The same things were measured in two ways. Each way mixes the same 10 hidden numbers, adds some noise and spreads widely along 7 directions of its own, which tell nothing about the thing.
In the rows, 128 means zero.
Some things both ways: the first way, then the second way.
[174  90 112 137 152 135 115 173 136 146 145 138 121  99 153 100 134 137
 111 157 125 116 100]
[ 73  83 217 108 172 112 102 195 165 164  50 170  28 161  90 115 101 148
 147 127 117]

[131 121 130 150 139 117 118 156 115 139 132 115 140 136 106 124  90 155
 133 112 100 118  94]
[128 136 124 143 141  99 116 164 148 132  85 137  67 116 107 164 162 126
 135 156 124]

[102 172 156 108  92  98 172 156 129 129 146 146  95 125 128 123 103 102
 162  91 108 118 163]
[ 71 149 155 106 151 141 117 154 118 132 111 135 103  98 125  91  89 159
 146 130 137]

[174  67  99 143 164 128 103 131  92 167 109 143 144 128 156  99 162 123
  75 203 125 175  60]
[118 136  59 105 131 117 120 148 175 132  55 137  86 101 122 147 162 155
 118 162 108]

[105 121 135 135 133  99 160 120 138 129 137 116  94 137 112 127  97 132
 130 165 123 142 102]
[ 74 139 129  93 112 112  96 146 161 111 110 161  77 109 112 107 166 127
 151 132 110]

[117 104 109 129 144 118  95 113 115 121  67  70  97 108 111 124  94 129
 120 153  95 183 102]
[110 129 143 114 116  98 130 126 138 112 168 115 111  88 144 183 140 139
 143 158 125]

[140 108  87 120 153 113 149 126  94 145 147 115 105 117  96 121  90 116
 138 148 106 159  97]
[125 134 170 164 135 134 170 118 120 133 120 198  56 143  73 140 146  77
 122 138 116]

[126 136 157 112 144 127 124 134 127 139 100 133 117 135 117  99 120  73
 138 112 117 139 145]
[ 38 152 111  88 157 137 132 142 113 139 123 122 115  91 129  98  98 142
 135 151 100]

[ 65 195 166 102 148 129 238 161 142 141 160 104  63 144 119  99  91 104
 155 146 116  99 133]
[127 135 105 165 135 126 147  75  79 110  78 151 118 135  67 101 163 124
  68 144 126]

[114 102 133 132 196 149 135 157 119 141 138  96 143 149  85 122  50 122
 138 118  92  96 112]
[ 90 120 147  90 175 127 126 164  89 116 126 115 145  97 133  51 104 153
 129 153 102]

[ 63 151 145  81 138 138 199 135 114 112 131  80  83 113 109 129  72  90
 142 140  78 104 151]
[103 140 139 122 129 145 146 106 101 139 121 157  95 120 108 142 135 127
 140 131 106]

[146 106 166 131 149 144 115 111 135 106 165 131 131 152  66 156  70 105
 174  84 133  81 126]
[ 75 181 110  96 127 100 143 106  96 105 140 129 120 112 113 151 115 114
 112 150  82]

[166  10 174 169 157 150 103 180 181 132 168 151 179 107 151 122 116 178
 100 176 129  40 110]
[145 146  73 133 132 162 188  63 160  83 120  59 115 101 119 188 173 197
 107 205 192]

[122 116 152  87 128 137 129 148  85 126 131 129 110 153 137 143 112 120
 141 106  99 116 131]
[ 55 169 142 112 199 181 140 119  44 111 116 114 131 104 118  42 138 164
 158 131 110]

[122  55 155 120 154 138 112 159 147 113 112  99 146 122 172 113 111 158
  86 181  89  95 132]
[121 114 161  75 152  91  77 185 119 150  59  85  84 141 138 159 172 181
 135 145 105]

[158 121 114  38 158 147 147 156  37 126 116 138 155 113 112 171 135  84
 159  99 108 108 108]
[108 150 134 116 191 125 125 146  47 145  65  88 130  90 115  85 169 151
 105 158  75]

[143 126 178 103  98 115 129 134 115 123 120 143 113 134 124 120 139 120
 163 105 116 133 146]
[103 134 125 116 115 186 173  85  82 135 138 160  91 150 102 117 149  99
 141 124 106]

[127  85  48 145 176  88 124 111 137 127 120  76  95  71 132 102  82 130
  75 221  99 165  78]
[ 84 122 228  51 121  69 120 173 165 112 124 117  86  83 138 121  28 152
 152 131 104]

[128 131 134  62  84 105 154 160  83 137  98 128  83  97 114 164 143 123
 159  98 130 136 106]
[106 178 182 121 200  36  97 175  96 102 139  94 144  76 141 153  28 200
 105 187 161]

[140  73  62 121 116  91 179 128 131 136 143 146 121 131 124 129 147 138
  93 217 116 173  87]
[133 131 116 139 120 114 126 133 110 130 110 124 128  88 107 104 161 123
  91 161 116]

[ 86  63  90 120 125 129 186 111 131 134 139 106 110 132 117 131  86 104
  65 204 100 142 110]
[131 162 124 143 158  87 112 163 132 115 103 122 130  62 136 134 109 172
 119 166 144]

[157  89 172 129 142 122 107 148  98 156 132 149 131 130 132 120 123 138
 148 127 129 130 103]
[147 164 111 132 128 118 151  99 102 108 117 159  98 145 104 163 147 126
  92 158 138]

[197 154  96 148 169 135 104 173 119 145 130 116 103  99 129 109 127 157
 145 117 149 142  60]
[ 51 155 141 121 126  63 129 113 140 109 117 106  82 109  92 180  72 140
  74 159 136]

[143 157 151  98 115 124 126 166  97 145 112 119 129 117  98 115  98 111
 157  37 114 114 134]
[115 183 121 166 188 100 124 155  87 141  88  64  76 105  94 165 141 135
 111 188 137]

[144 111 140 123 176 164 143 152 102 131 136 109 142 110 103 130  95 123
 165 140  99 118 111]
[119 165  99  92  91  89 139  74  31 135 160 123 178 121 123 153 101 113
  52 155  88]

[114 136 159 123  98  92 122 123 110 126 107 141 133 136  97 130 108 104
 160  93  97 144 144]
[127 113  98 117 108 194 163 130 151 132 130 164  84 102 131 107 189 111
 183 136 113]

[141  83 175 139 144 121  98 143 148 133 111 153 160 136 136 111 129 114
 121 141 118 112 136]
[ 82 172  84  98 150 111 129 130 113 116 121  73 137  76 138 145 138 170
 106 179 122]

[144  53 153 156 136 107 109 142 147 138 147 175 170 123 128 147 122 131
 112 159 134  88 100]
[170 141 143 164 128 121 159 106 133 113 102 155 107  88  92 135 164 134
 104 164 140]

Other things, the second way, with their names:
J906: [140 155 151 162 173 115 129 129  91 111  84 117 102  86  96 110 131 153
 135 153 136]
J403: [121 153 145 170 181 136 129 123  52 138  97 153 111 132  89  97 133 132
 114 141 132]
J267: [132 143 155 105 141  92 137 123  99 129 117 189 109 151 108 159 111 120
 105 151  99]
J806: [171 103  92  37  89 123 122 159 117 140  70  75 151 111 152 108 135 158
 109 148  73]
J506: [ 77 143 145 159 174 147 152 113  55 127 136 130 110 133 106 108 134 131
 106 138 129]
J703: [113 107 184 127 170 115 121 177 148 110 102 154  75  91 125  96 117 148
 176 129 124]
J134: [144 133 218 148 147 159 182 103 127  82 105 149  51 116  87 103 144 128
 164 119 137]
J245: [101 153  94  55  85 108 132 114 106 120 113 111 117 111 120 130 102 117
 118 138  75]
J911: [ 97 167 177 145 178  81 107 153 112 124 117 163  92 125  84 124 117 126
 115 171 134]
J968: [108 142 147 152 157 135 150 124 153  84 129 137  87 105 115 136 135 168
 132 152 173]
J54: [143 113 133 110 158 149 146 139 102  87 110  94 171  76 141  68 149 185
 131 147 118]
J222: [139  99 132  57  96 161 151 115 141 102 117 140 123 115 161 123 133 172
 161 106 103]
J990: [103 132  80 136 116 114 132 129 146 139  80 102  80  90 107 153 174 124
 100 156 103]
J304: [ 39 146 165  79 120 176 146 128  72 146 120 118  58 109 100  35 113  73
 169 100  66]
J605: [110 134 176 129 142  73  76 166  83 146  75 114 124 113  88  90 156 135
  78 144 101]
J509: [ 68 177  87  35  85 134 113 118  99 141 122 110 111 132 135 144 169 120
 126 133  68]
J265: [ 89 121 112  51  78 182 159 130 162 147 148 151 114 104 156 118 132 131
 145 133 104]
J364: [ 89 141 132 106 131 119 116 127  85 159  84 129  93 127  94 124 169 111
 115 141  74]
J114: [128 130  85 169 119 197 171  82 179 107 115 130  87  89 106 149 239 160
 153 165 167]
J18: [ 29 134 194  75 159  83  84 170 127 131 109  97  93  88 140 124  70 187
 143 130 117]
J318: [169 188 161 167 125 121 188  68  46 113 143 113 134  92 128 223 103 145
 102 131 127]
J599: [ 81 124 145  50 147 124  96 167 109 124 111  78 115  93 169 110 155 188
 159 135  97]
J487: [135 176 125  75  99  96 111 119  74 134 119  53 109 130 129 180 137 140
 106 161 118]
J375: [107 105 207  71 119 120 112 152 147 134  98 162  85 140 110 105 118 147
 142 128 114]
J762: [ 59 146  92  74 131 160  88 144 120 113 112  52 103  80 144  73 204 176
 175 142 120]
J299: [128 143 144 187 134 191 211  68 154  95 142 145  87  93 111 168 112 167
 138 142 202]
J340: [145 159 128 164 125 137 171 116 165 107 126 164  93  85 111 168 132 135
 133 155 156]
J110: [ 58 211 139 106 136  92 142 119 101 149 121 106  66 112  88 183 104  96
 103 166  93]
J872: [126 126 136 111 147 133 136 144 106 115 101  97 109  97 139 114 142 159
 135 140 118]
J152: [ 97 133 159 127 142 111 101 127  92 139 102 112  80 127  98 111 161 138
 118 148 134]
J212: [122 109 146  93 110 149 125 146 142 119  87 133  95 115 132  91 135 163
 130 113 135]
J600: [131 126 111 130 125 133 179  89  84 132 115 112 144 110  97 130 127 122
  81 167 104]
J50: [166  47 120 141  75 209 211  82 116 165 129 148 160  97 115  92 175 111
 103 138  96]
J226: [179  78 112 100  72 157 172 100 139 129  88 126 122 129 123 131 173 141
  84 135 112]
J213: [ 48 199 138 111 151 104 119 157 102 150 150 137  92  86 125 148 108 104
 149 154  90]
J843: [ 82 181 137 119 150 115 131 107  69 125 129 101 134 117 101 126 112 148
  78 169 135]
J215: [107 165  78  58 121 124 121 135 110 137 105  54 152  80 151 145 155 172
 125 178  91]
J351: [178 140 140 197 124 147 209  56 107 107 164 170 119 117  91 174 129 118
  90 176 175]
J42: [162 122 138 152 159 121 134 158 114  99 123  96 153  65 126  76 120 164
 117 174 155]
J450: [119 145 136 160 146 151 170 112 137 108 123 155  77 121 104 156 138 136
 135 150 159]
J589: [ 96 154 151 165 196 134 146 154 102 127 103  76  83  90 107 130 158 151
 128 172 142]
J573: [107 148 104  90 116 106 108 164 140 145  96 134  83 112 130 155 148 124
 135 148  98]
J230: [128 130  79 102 124 156 141 129 115 117 111 100 148  86 136  81 163 155
 116 162 121]
J923: [121 105 140 123  86 141 131 112 134 137 106 159  83 129  94 125 202  98
 134 127  93]
J448: [ 88 169 113 104 143 159 144  97  56 128 134  68 152  93 129 102 159 160
 113 161 122]
J83: [115 157 125  99 146 136 132 133  97 129  95  96 113 102 112  92 186 147
 102 168 114]
J877: [131 140 137 142 184 123 133 129 134  75  82 116 100 108 110 120 157 183
 151 159 144]
J826: [123 116 191 146 134 167 181 121 117 132 160 206 115 142 101 104 129 108
 110 140 139]
J206: [124 152  56 108 111 155 145  94 121  92 101 102 126  96 118 103 183 145
 120 151 119]
J38: [ 87 101 138  79 175 195 139 162 128 127  99 109 109  94 151  42 155 187
 178 142 123]
J976: [100 124 179 163 196 142 194 104 122  75 112 131 116 105  98 113 106 175
 108 149 146]
J603: [132 127 128 161 133 131 161 123 137 105 140 170 136  70 117 111 107 131
 120 153 137]
J482: [ 49 144 198 119 153  76  93 166 110 154 129 158  74 117 105 147 112 113
 136 137 101]
J761: [154 129 163 200 108 116 213  82 152 111 165 181 102 125  94 222  80 115
  73 157 174]
J445: [ 92 167 164 162 148 101 112 122 108 114 132 167  98 121  92 149 118 135
 134 140 152]
J352: [112 128 109 128 108 173 151  95 122 116 129  91 122  94 140 119 174 180
 105 142 169]
J411: [150 181  68 128 110 127 136  74  81 106 115  89 125 112 109 161 215 137
 101 171 127]
J730: [220  13 127  80  69 137 144 157 174 120  58 121 100 117 148 106 159 150
 133 112  99]
J602: [146  74 191 111 143  76 108 193 158 119  97 116 129  75 144 106  74 184
 111 147 139]
J929: [132 111 139 117 126  76 134 116 117 123 129 134 128 105 124 184 107 146
 106 160 109]
J864: [133 148 150 154 156 124 141 117  93 116 102 120  95 116 109 140 164 149
 114 143 137]
J106: [ 91 163 167 155 130 134 112 121 118 120 118 106  43 101  94 136 216 127
 157 131 140]
J349: [135 190 136 167 113 113 181  89 103 128 168 150 175  73 110 173  99 126
  60 179 144]
J710: [136 141 221 162 200 126 135 162  75 130 125 171  62 141 106 126 133 119
 176 139 126]
J580: [152 104 139 143  93 132 167 112 119 110 129 129 122  97 121 117 104 126
  88 129 138]
J592: [111 171 112 146 162 104 167 126 141  94 111 107  65  88 109 180 127 132
 130 172 130]
J43: [139 156  71  85 117 151 122 126  78 121  82 113 164  59 119  28 195 118
 138 149  53]
J728: [112 128 176  99 117 117 104 165 100 164 158 158 102 140 130 143 193 100
 140 142  88]
J70: [136 193  73 120 142  93 124 130 105 109  86  52 119  63 120 145 174 152
 101 185 116]
J726: [ 66 183  74  96 120 104 113 142 163 121 127  97 104  76 130 171 128 156
 129 175 130]
J253: [118 184 173 146 137  74 118 136  38 129 136 120 120 112 106 129 114 105
  74 143 118]
J891: [106 213 132 171 171  73 127 132 111  91 119  80 105  64 114 177 110 165
  93 178 168]
J960: [ 93 129  85  81 103 155 106 144 159 130 111 153 114 110 130  85 196 140
 147 141 115]
J131: [ 76 121 145 116 119 128 105 130 121 115 115 137  98  84 121  82 163 134
 142 114 104]
J687: [119 120 100 108  75 182 179  69 125 116 179 139 157  94 149 133 143 149
 114 143 143]
J117: [123 124 111 119  96 177 177  91 133 112 106 174  99 126 110 109 141 123
 116 114 115]
J372: [116 117 104 114 125 146 134 136 187 124 116 137  93  88 123 141 175 156
 164 172 138]
J663: [194 136 134 145 120  67 147 115  99 114 119 136 172 103 109 156  78 143
  58 178 136]
J387: [147 126 162  89 120 173 180 130 143  95 125 146 122  71 155  87 113 162
 154 125 123]
J637: [151 158  92 104  94  98 109 120  90 122 101  85 125 109 120 137 164 134
  85 157 120]
J124: [119 164 119 150 165  54 107 163 141 120  70 146  82  91 108 168  75 149
 109 158 130]
J192: [128 117 180 141 133 103 154 130 150 117 153 145 115 104 122 178  99 156
 119 162 156]
J970: [148  97 144 124 153 123 127 153  99 120  80 128 121 117 106  57 153 138
 109 147 109]
J335: [124 140 135  79 166 117  96 200 160 111  56  68  94  85 120  68 185 171
 151 179 114]
J583: [ 92 104 158  80 120 184 151 105  96 139 138 110 122 120 131  95 174 149
 149 133 101]
J94: [ 89 173 166 146 132 123 158 107 100 126 160 136 113  95 100 134  87 121
 104 155 145]
J881: [ 88 155 144  52 128  78  89 160 153  97 153 121 102 109 159 165 126 167
 160 160 124]
J483: [106 169 101 208 118 172 159  92 116 127 171 140  86  90  95 148 223  96
 125 161 169]
J290: [ 86 134 143 117 133 174 150 135 146 118 132 157  91 114 117  90 125 140
 164 135 144]
J940: [142 127  82 104 103 102  92 141  98 173  60 109 104 137  96 146 182 115
 101 158  85]
J913: [ 94  96 106 121 104 202 153  94 146 114 157 115  92 105 136 111 217 148
 167 138 151]
J158: [147 164  62 131  59 181 194  68 114 122 166 116 139  91 121 149 178 103
 102 161 132]
J744: [ 83 158 145 180  95 199 207  49 139 134 195 196 107  88 105 171 161 109
 139 140 155]
J350: [ 86 164 157 105 161  53 103 149 138 102 133  88  97  88 142 191 127 186
 103 175 147]
J978: [131 164  70  91 112 119 136 101  87 117  83 122 149  94 117 110 160 136
  91 148  78]
J720: [106 177  75  62  51 129 102 111  83 165  85  88 101 133 107 131 182 102
  90 133  78]

Some of these things the first way, each followed by its name:
[111  69 187 155 153 137 110 124 178 109 101 116 151 121 128 111 126 124
 108 199 106  90 120] : J929
[114 110 139 148 134 104 119 173 149 126 131 131 124 123 125 136  97 153
 145 132  96 101 116] : J192
[141  52 142 142 128 125 135 133 151 145 168 151 115 121  90 138  92 119
 133 142 141 104 112] : J911
[126 108 141 129 128 118 160 152 183 117 164 154 123 144 116 142  96 115
 130 129 144  91 141] : J605
[116  98 154  89 112 135 188 116 141  97 168 133 118 122 107 149  97  96
 147 144 119  95 166] : J864
[ 95 122 125 130 122  95 160 138 151 154 121 132  67 119 118 108 112  94
 117 163 127 147 112] : J663
[ 98  68 151 107 112 148 178 111 175  93 116  84 117 128 120 126 100 129
 101 191 105 127 158] : J913
[129 113 169 112 132 115 121 135 129 108 137 133 132 145 126 136 104 126
 154 111 110 107 150] : J509
[102 191 159  77 126 108 177 156  86 120 111  93 105 121  92 144 112 139
 177  83 112  96  96] : J245
[138 134 114 120 111 116 119 109 103  88 172 146 113  89 133 152  81  82
 170 111  76 138 177] : J318
[ 87 150 152  84 119  94 161 170 138 123  68 111 127 137 134 134 142 136
 113 131 119 107 110] : J602
[ 94 152 190  94 111 134 164 122 190 103 135 128  79 149  80 136  74  55
 160  68 154  81 191] : J761
[ 81 183 182 126 105 116 220 128 151 116 193 149 112 121  70 132  77  77
 186  96 115  58 159] : J124
[105 188 151 135 154  97 154 134 145 114 117 110 129 110 108  98  96 109
 161 130  98 122 136] : J730
[ 95 141 131  94 116  80 156 160  81 136  88 105 128 149 136 121 136 166
 118 141  83 145  92] : J573
[126 108 153 108 105 128 150 115 129 116 172 139  72 131  94 165  97 105
 157 110 145  94 121] : J877
[189  65 152 121 115 146 109 150 153 114 125 164 162 127 174 131 157 137
 110 153 142 137 148] : J352
[163 108 107 173 180 120 112 199 120 145 173 152 169 123 120 120 112 173
 152 140  88  84  74] : J600
[147  88 101 127 145 150 167 151 133 122 171 103 142 115 128 126  74 149
 101 150 111 113 119] : J720
[ 72 149 138 128 159  84 156 144 120 149 110  97 126 125 118  92  71 108
 118 140  83 128 125] : J70
[106 188 154 127 100  59 118 153 142 130 126 174  87 103 128 110 111  71
 192  77  97 135 183] : J215
[107 139 131 139 149 118 120 149 116 159 108 111  86 151 123 114  79 117
 127 116 116 165 107] : J960
[114 157 165 130 101  95 111 154 135 135 112 150  88 125 135 131 115 109
 158  88 123 133 140] : J114
[134  58 152 176 125  94  87 143 164 136 119 155 181 168 142 110 112 161
  87 151 107 131 123] : J158
[126  53 142 123 107 140 132  90 168 108 106  94 111 130 137 111 106 119
  70 182 128 157 145] : J762
[ 78  72 104 159 156 107 157 133 140 139 154 103 133 142 125 116  56 138
  77 195  74 118 105] : J340
[192 143 139 144  90  80  73 114 100 130 135 192 122 100  96 149 145  98
 201  69 139 162 118] : J703
[164  77 118 131 137 124 137 142 115 118 166 145 174 139 107 150  94 152
 145 130 105 126 123] : J253
[164 101 135 127 113 119 112 139 131 107 138 144 140 141 107 171 127 156
 147 111 140 105  93] : J923
[ 73 123 117  61  79 118 210 124 137  85 150 129  81 126 100 193  93  79
 147 129 105 106 173] : J744
[123  97 178  98 115 132 163 147 142 116 147 153 159 159  91 159 110 116
 149 102 134  65 139] : J230
[139 102 133 122 169 143 118 166 127 128 151 114 107  94 113 157  67 127
 150 107 130  78 103] : J375
[ 93 101 175 115 118 111 183 141 167 128 103 107 116 102 155  81 135 128
 106 204 105 132 152] : J152
[170 154 117 133 140  76 111 159  62 139 143 148 159 115 101 135 126 163
 186  91  95 127  71] : J592
[135 131 142 106 120 124 118 136 103 143 112 122  91 131 122 121 103 107
 134  94 125 152 126] : J450
[117 152 122  96 169 133 160 130  77 142 131 118 100 124 107 140  93  79
 151 125 116 133 101] : J978
[152  78  67 111 154 103 124 131 107 155 144 126 100 108  94 143  71 102
 108 121 141 143  87] : J335
[154  51 122  93 122 127 145 147 134 122 170 172 131 163  97 178 105 118
 144 118 140 101 134] : J826
[130  78  89 118 130 120 158 128 133 105 192 150 114 152  98 175  84 120
 134 147 112 103 119] : J54
[136 119 134 108 144 134 101 124 116 127  74  96 105 112 116 124 107  99
 129 118 120 158 121] : J482
[164 140  84 134 141  99 149 138  94 121 160 117 158  96 102 111  98 147
 152 129  80 142 107] : J304
[ 83  87  83 116 117 119 228 120 159 126 176 108  98 128  65 137  55 100
 111 169 109 121 134] : J42
[140  99 109 123 186 121 105 134 106 141  86  91 108  82 149  99 105 115
 121 187  98 187 109] : J350
[199  48 130 125  81 112  84 121 120 102 121 150 165 113 152 166 158 177
 109 142 141 146  99] : J106
[137  76 166 106 142 122 113 139 111 101 152 117 165 126 112 182  85 168
 130 103 127  40  89] : J134
[134 128 125 119 116 130 141 144  91 164 128 135  81 119 143  96 125  99
 135 135 104 185 127] : J403
[134 124 156 108 114 118 137 155 148  95 117 130 137 109 155 137 147 144
 133 149 111 100 134] : J18
[ 69 169 134 136 120  64 142 137 127 151  85 128  89 161 127 101 120 112
 120 143  96 171 110] : J603
